The rows are grouped in 3 ways, from coarse to fine. Each group lies inside one group of the grouping before and may be the whole of it. The rows also spread widely along 12 directions, which tell nothing about the answers.
In the rows, zero is written as 128.
Known rows, each followed by its group in each grouping:
[103 123 124 112  89 116 150 167 118 117 110  95 126 109  96 155  99 173
 122] | q_86 q_866 q_627
[181  58 158 178 136 164  69  93 173  98  77 113 135 117  81 108 154 172
 135] | q_86 q_122 q_584
[132 142 134 140 120  80 144 177 112  60 180 139  82 123 123 105 109 136
 112] | q_86 q_862 q_680
[151 184 124 168 172  96 127 132 129  56  91 143 126 141 100  68 114 103
 124] | q_86 q_122 q_915
[153 121 127 146 156 146 114 113 112 135 105 111 115 118 123  83 156  96
 152] | q_383 q_251 q_458
[ 95 150 181 103 168 165 116  93 104 163  64  83 181  95 101 121 140 129
 124] | q_86 q_862 q_549
[ 97 145 156 168  85 151 112 130 164 136  46 132 120 128 147 105 124 129
  98] | q_383 q_251 q_142
[100 163 124  96 169  99 127  81 129  75 120  92 133 111  63 170 167 163
 133] | q_86 q_862 q_490
[ 83 200 157 158 177 125 156 149 132  90  78  84 163 147 159 113 113 124
 119] | q_86 q_866 q_489
[101 123  96 157 134 138 146 118 105 128 111 136 102 117 101  92 115 173
 151] | q_383 q_594 q_460
[103 147 121 138 150 132 126 164  89 148 144  93 179 108 131  91 107 162
 164] | q_86 q_122 q_772
[153 141 190 136 132 163 137 144 166 150  84 143 101 149 133 161 135 101
  68] | q_86 q_866 q_353
[ 94 135 139 100 178 183 162 125  60 119 127  96 192  88  46 102  95 149
 144] | q_383 q_594 q_390
[ 69 157 191 155 134 166 153 157 123 116 103 127 157 115 139 111  89 166
  83] | q_86 q_866 q_627
[ 96 135  83 152 145 158 177 150 112 128 121 126 127 146 100 113  95 150
 159] | q_383 q_594 q_460
[116 122 124 140 185 156 141  99  91 166  75  98 137 106 122  84 133 126
 167] | q_86 q_122 q_772
[178 129 198 140 146 161  39 133 162 139 166 128 185 119  99 137 173 155
  99] | q_86 q_866 q_353
[154  94 115 105 114 130 130 145  68 153 169 144  93  84  75  96 116 146
 140] | q_383 q_594 q_390
[153 139  59 122 147 138 142 122 125 130 127 132 124 146  57 149 137 139
 171] | q_383 q_251 q_142
[130 160 140 119  90  67 118 140 144  76  75 115  92 112  96 144 125 152
  91] | q_86 q_866 q_627
[ 78 165 182 110 142 137 154 107 138 104  60 100 121 117 112 157 134 122
  86] | q_86 q_862 q_680
[ 83 166  90 142 149  99 175 129 106  83  81  81 102 129 142  94 128 101
 162] | q_383 q_251 q_142
[125  78 160 149 136 142 111 100 111 138  89 101 106  90 125  96 139 177
 138] | q_86 q_862 q_490
[ 78 180 140  90 140 115 151  91 111 117  18  94 132 105  80 124 123  89
 114] | q_86 q_862 q_549
[130 132 152  81 112 110  95 105 131 109  87  95 135  94  63 137 159  80
 112] | q_86 q_862 q_549
[ 98 140 119 164 199 138 136  76 114 105 109 130 112 122 118  70 157 103
 147] | q_86 q_866 q_353
[183 123 140 169 124 116  72 137 184 110 125 129 123 148 120 134 162 157
 125] | q_86 q_122 q_915
[105 150 146 119 126  88 109 130 155 110 121  68 121 126 144 172 170 171
 130] | q_86 q_862 q_490
[ 99 153 130 127 132 167 129 128 144 155 150 170 142 132  83 150 130 126
 106] | q_86 q_122 q_915
[113 134 138 170 104 120  79 107 198 107  85 128 118 138 126 121 169 115
 110] | q_86 q_866 q_627
[ 76 130 109 125 152 132 160  91 120 118 110 117 105 113  89 156 141 185
 136] | q_86 q_866 q_627

New rows. What belongs after each?
[ 94 188 115 128 170 100 179 151 108  85 122 105 125 141 120 130 104 143
 136] | q_86 q_862 q_490
[ 99 162 105 115 120  83 138  97 119  84 102 118  79 105  96 145 154 175
 128] | q_383 q_251 q_142
[ 57 151 111 122 155 121 205 142 109 113 128  99  95 134 143 140 115 120
 140] | q_86 q_862 q_490
[ 92 121 120 201 107 143 107 149 155 135  97 122 145 138 158  76 110 165
 147] | q_86 q_122 q_915
[ 65 170 128 168 152 135 102 117 138 112 114 113 184 120 127  87 135 154
 144] | q_86 q_122 q_772
[ 96 184  97 131 136  79 114  96 137  75  96 111 120 122  84 125 151 174
 138] | q_383 q_594 q_390
[130 150  77 115 115  78 153 160  91 100 151 151  91 117  76 105  91 131
 141] | q_86 q_862 q_490
[139 143 112 161 151  99  95 116 101 151 149 158 103 115 129  72 138 183
 153] | q_86 q_862 q_549
[191 103 103 150  97 113 103 151 133 182 142 142  65 133 145 139 151 190
 151] | q_383 q_251 q_142
[ 57 161 142 154 164 166 155 125 172  94 119 101 156 158 133 145 148  93
 118] | q_86 q_866 q_353
[ 87 141 155 122 149 203 170 115  87 173  55 121 142 104 106 102 101 106
 118] | q_383 q_251 q_458
[ 83 164 149  99 160 148 139  95 102 140  78  72 158  98 106 159 152 177
 135] | q_383 q_251 q_142
[133 139 134 111 130 133 156 160 118 113  76  88 148 122  80 154  92 152
 128] | q_86 q_122 q_584
[136 139 157 167 155 123  92 112 148  93 175 159 116 122 115 125 160 201
 109] | q_86 q_122 q_915
[115 173 137 150 172 145 166 141 159  72  80  85 149 169 113 148 123 135
 127] | q_383 q_594 q_390
[110 182 139 127 109 136 130 159 134 124 121 177 144 130  78 120  86 118
  85] | q_86 q_862 q_490
[ 90 153 150  98 176 132 143  89  84 130 161 111 105  89 123 139 182 137
 126] | q_383 q_251 q_142
[118 134 124 154  84 123 119 193 157  92 154 138 143 142 108 113  92 124
 116] | q_86 q_862 q_490
[156 144 144 153 150 152  79 156 151 120 158 123 197 139  98 108 137 118
 136] | q_86 q_122 q_915
[110 124 137 103 184 166  97  76 134 141 109  62 196 108  74 151 188 115
 163] | q_86 q_122 q_915
[167 162 109 113 156 108 124 151  56 188 146 136 121 106 107  93 111 186
 156] | q_383 q_594 q_390
[156 200 124 138 146 130 132 178 158 138  78 115 173 173 111 145 101 110
 121] | q_86 q_866 q_627
[123  76 123 149 126 145 162 147 124 104 116 105  91 121 118 114 115 117
 143] | q_86 q_122 q_584
[ 79 166 150 171 151 159 146 132 153 102 113 147 144 146 122 129 113 171
  99] | q_86 q_866 q_353
[147 110 152 133 159 149 180 149  96 108  99  96  96 122 121 109 108 127
 127] | q_383 q_594 q_390
[ 87  99 107 134  84 121 117  80 131 173  50 135  74  95 106 112 136 156
 135] | q_86 q_862 q_490
[ 78 161 134 118 172 125 104  74  96 163 143 136 132  91 115  97 168 140
 140] | q_86 q_862 q_490
[138 130 170 107 106 135 147 135 118 151 152 163  50 106 127 174 149 167
  75] | q_383 q_251 q_142
[134 158 116 139 153 106 156 136 105 127 158 161  59 132 133 112 135 145
 122] | q_383 q_594 q_390
[152 119 130 163 128 123  99 145 184 120 172 133 108 160 137 161 162 173
 132] | q_86 q_862 q_490
[ 62 168 126 142 113 122 162 118 135 114 126 156  67 127 140 148 139 176
 101] | q_383 q_251 q_458
[154 148 147 141 117  53  92 138 122  79 146 137  71 108 133  97 146 154
 110] | q_86 q_862 q_680
[100 142 126 161 152 161 172 155 148 134 160 154 103 163 142 141 124 118
 114] | q_86 q_866 q_353
[177 147 176 155 160 160  64 122 163 115 146 138 168 137  89 135 163 182
 108] | q_383 q_594 q_460
[130 169 101 120 125 100 138 185 138  91 164 121 145 150  92 141 107 113
 135] | q_86 q_862 q_490
[ 56 120 150 132 107 212 135 111 150 135 110 127 166 116  81 156 129 152
 108] | q_383 q_251 q_458
[ 38 140 113 120 135 144 105  61  91 186 129 154 139  67  88 108 151 199
 140] | q_86 q_122 q_772
[ 70 137 145 124 130 137 129 103  70 148 152 137 104  69 126 100 142 195
 124] | q_383 q_251 q_458
[128 109 137 158 167 156 149 143 103 176 143 122 108 126 163 102 131 143
 151] | q_86 q_122 q_915
[184  80 148 114 101 145  76 137 144 132 115 110 145 103  60 139 141 127
 124] | q_86 q_122 q_584
[166 184 151 166 156 111 116 181 134  86 133 154 138 147 130  70 104  78
 106] | q_86 q_122 q_584
[183 143 138 118 120 112 105 155 141 129 115 131 125 136  84 150 125 149
 116] | q_86 q_862 q_549
[199 163 119 121 151 138 139 182 141 145 107 102 152 171  95 166 111 151
 140] | q_383 q_594 q_390
[165 166 151 157 133 128  92 155 124 138  69 142 160 122 106  73  91 132
 115] | q_86 q_122 q_584
[170 136 125 155 109 147 100 170 193 109 156 128 139 172 114 166 152 126
 123] | q_383 q_251 q_142
[ 90 123  90 100 111 106  86 102 112 156 112  77 163  92  79 127 153 164
 178] | q_86 q_862 q_549
[ 96 144 109 113 143 102 213 161  96  97 132 107  72 126 127 157 104 146
 130] | q_86 q_122 q_772
[ 55 206  95 166 143 112 152 147 126  98 139 144 128 147 142  85 115 126
 135] | q_383 q_594 q_460
[ 98 123 120 110 114 151 134 114 180 122  85  92 142 138  72 205 149 138
 126] | q_86 q_122 q_584
[ 83 177 154 103 154  96 111  85 104 141  89 105 113  85 133  98 175  79
 114] | q_86 q_866 q_627
[ 47 128 132 197 142 165 149 104 148 105  93 157 110 130 140  72 117 126
 119] | q_86 q_122 q_584
[138  99 111 165 101 117 158 155 134 101 143 157  38 138 130 108 118 149
 120] | q_383 q_594 q_390
[160 106 120 135 105 101 128 169 118 105 178 155  73 119 110 103 115 115
 121] | q_86 q_862 q_490
[ 73 158 125 129  84 119 144 125 140 129  92 144  74 118 138 121 141  84
 100] | q_383 q_251 q_142
[157 140  99 180 108  76 108 141 127  93 145 165  54 127 142  78 136 166
 135] | q_383 q_251 q_142
[133 145  79 126 121 143 153 160  70 146 189 199 113 110  61 100  82 167
 137] | q_383 q_251 q_142
[129 140 176 146 144 204 109 105 124 165  88 161 163 108  84 124 119 194
  99] | q_383 q_251 q_142
[115 133 157 105 170 191 129  90 107 177  94 115 153 104  80 136 152 129
 125] | q_383 q_594 q_460
[101 165 109 147 157 143 174 150  97 138 156 159  89 137 154  77 125  51
 133] | q_383 q_251 q_142
[120 173 135 103 175  76 109  94 140  67  78  44 144 125 107 138 184  93
 148] | q_86 q_862 q_549
[103 140  83 134 132 123 125 115 149 139  64  84 148 136 102 140 139 141
 169] | q_86 q_122 q_772
[125 145 131 103 166 149 137 134 115 110  98  73 184 121  67 136 126  97
 142] | q_86 q_866 q_353
[144 115 122 127 113 143 107 140  95 139 149 176 133  94  52  79  93 133
 124] | q_86 q_862 q_490
[ 72 201 116  97 134 110 167 138  88 115  80  93 137 111 109 126 111 119
 130] | q_383 q_251 q_458
[218 124 137 128 131 135 107 165 124 162  97  96 131 136 115 146 130 170
 144] | q_383 q_251 q_142
[ 72 198 157 124 137 148 139 148 117 110  76  98 193 117  95 122  95 158
 108] | q_383 q_594 q_460
[ 66 136 131 127 135 162 116  89 113 178 104 135 150  93  94 122 137 173
 129] | q_86 q_866 q_627
[ 46 108 137 158 140 169 159 120 111 133 134 119 133 105 130 115 117 190
 137] | q_86 q_122 q_915
[106 112 111 113  79 169 144 191 103 156 150 115 154 114  95 128  91 123
 138] | q_383 q_251 q_458
[104 168  75 127 102 109 139 121 146  96  78 129 117 137  68 148 121 146
 136] | q_383 q_251 q_142
[107  97 128 100  93 121 121 127 119 132 109  69 113  92  99 157 151 170
 141] | q_383 q_594 q_460
[140 118 148 126  99 167 150 156 119 133 128 161 104 115  87 141 101 145
  93] | q_383 q_251 q_142
[ 91 157 130  93 153 119 152 105 133  66  97  84 141 114  59 170 146 113
 120] | q_86 q_122 q_915
[ 71 160 160 173 149 123 150 111 141 114 117 158  72 130 171 109 137 160
  96] | q_86 q_862 q_490
[182 135 118 169 157 128 102 104 172 151  68 135  95 164 125 129 163 130
 137] | q_86 q_866 q_353
[115 154 112 100 144 131 128 106 134 113  74  76 157 126  63 152 147 129
 146] | q_383 q_594 q_390
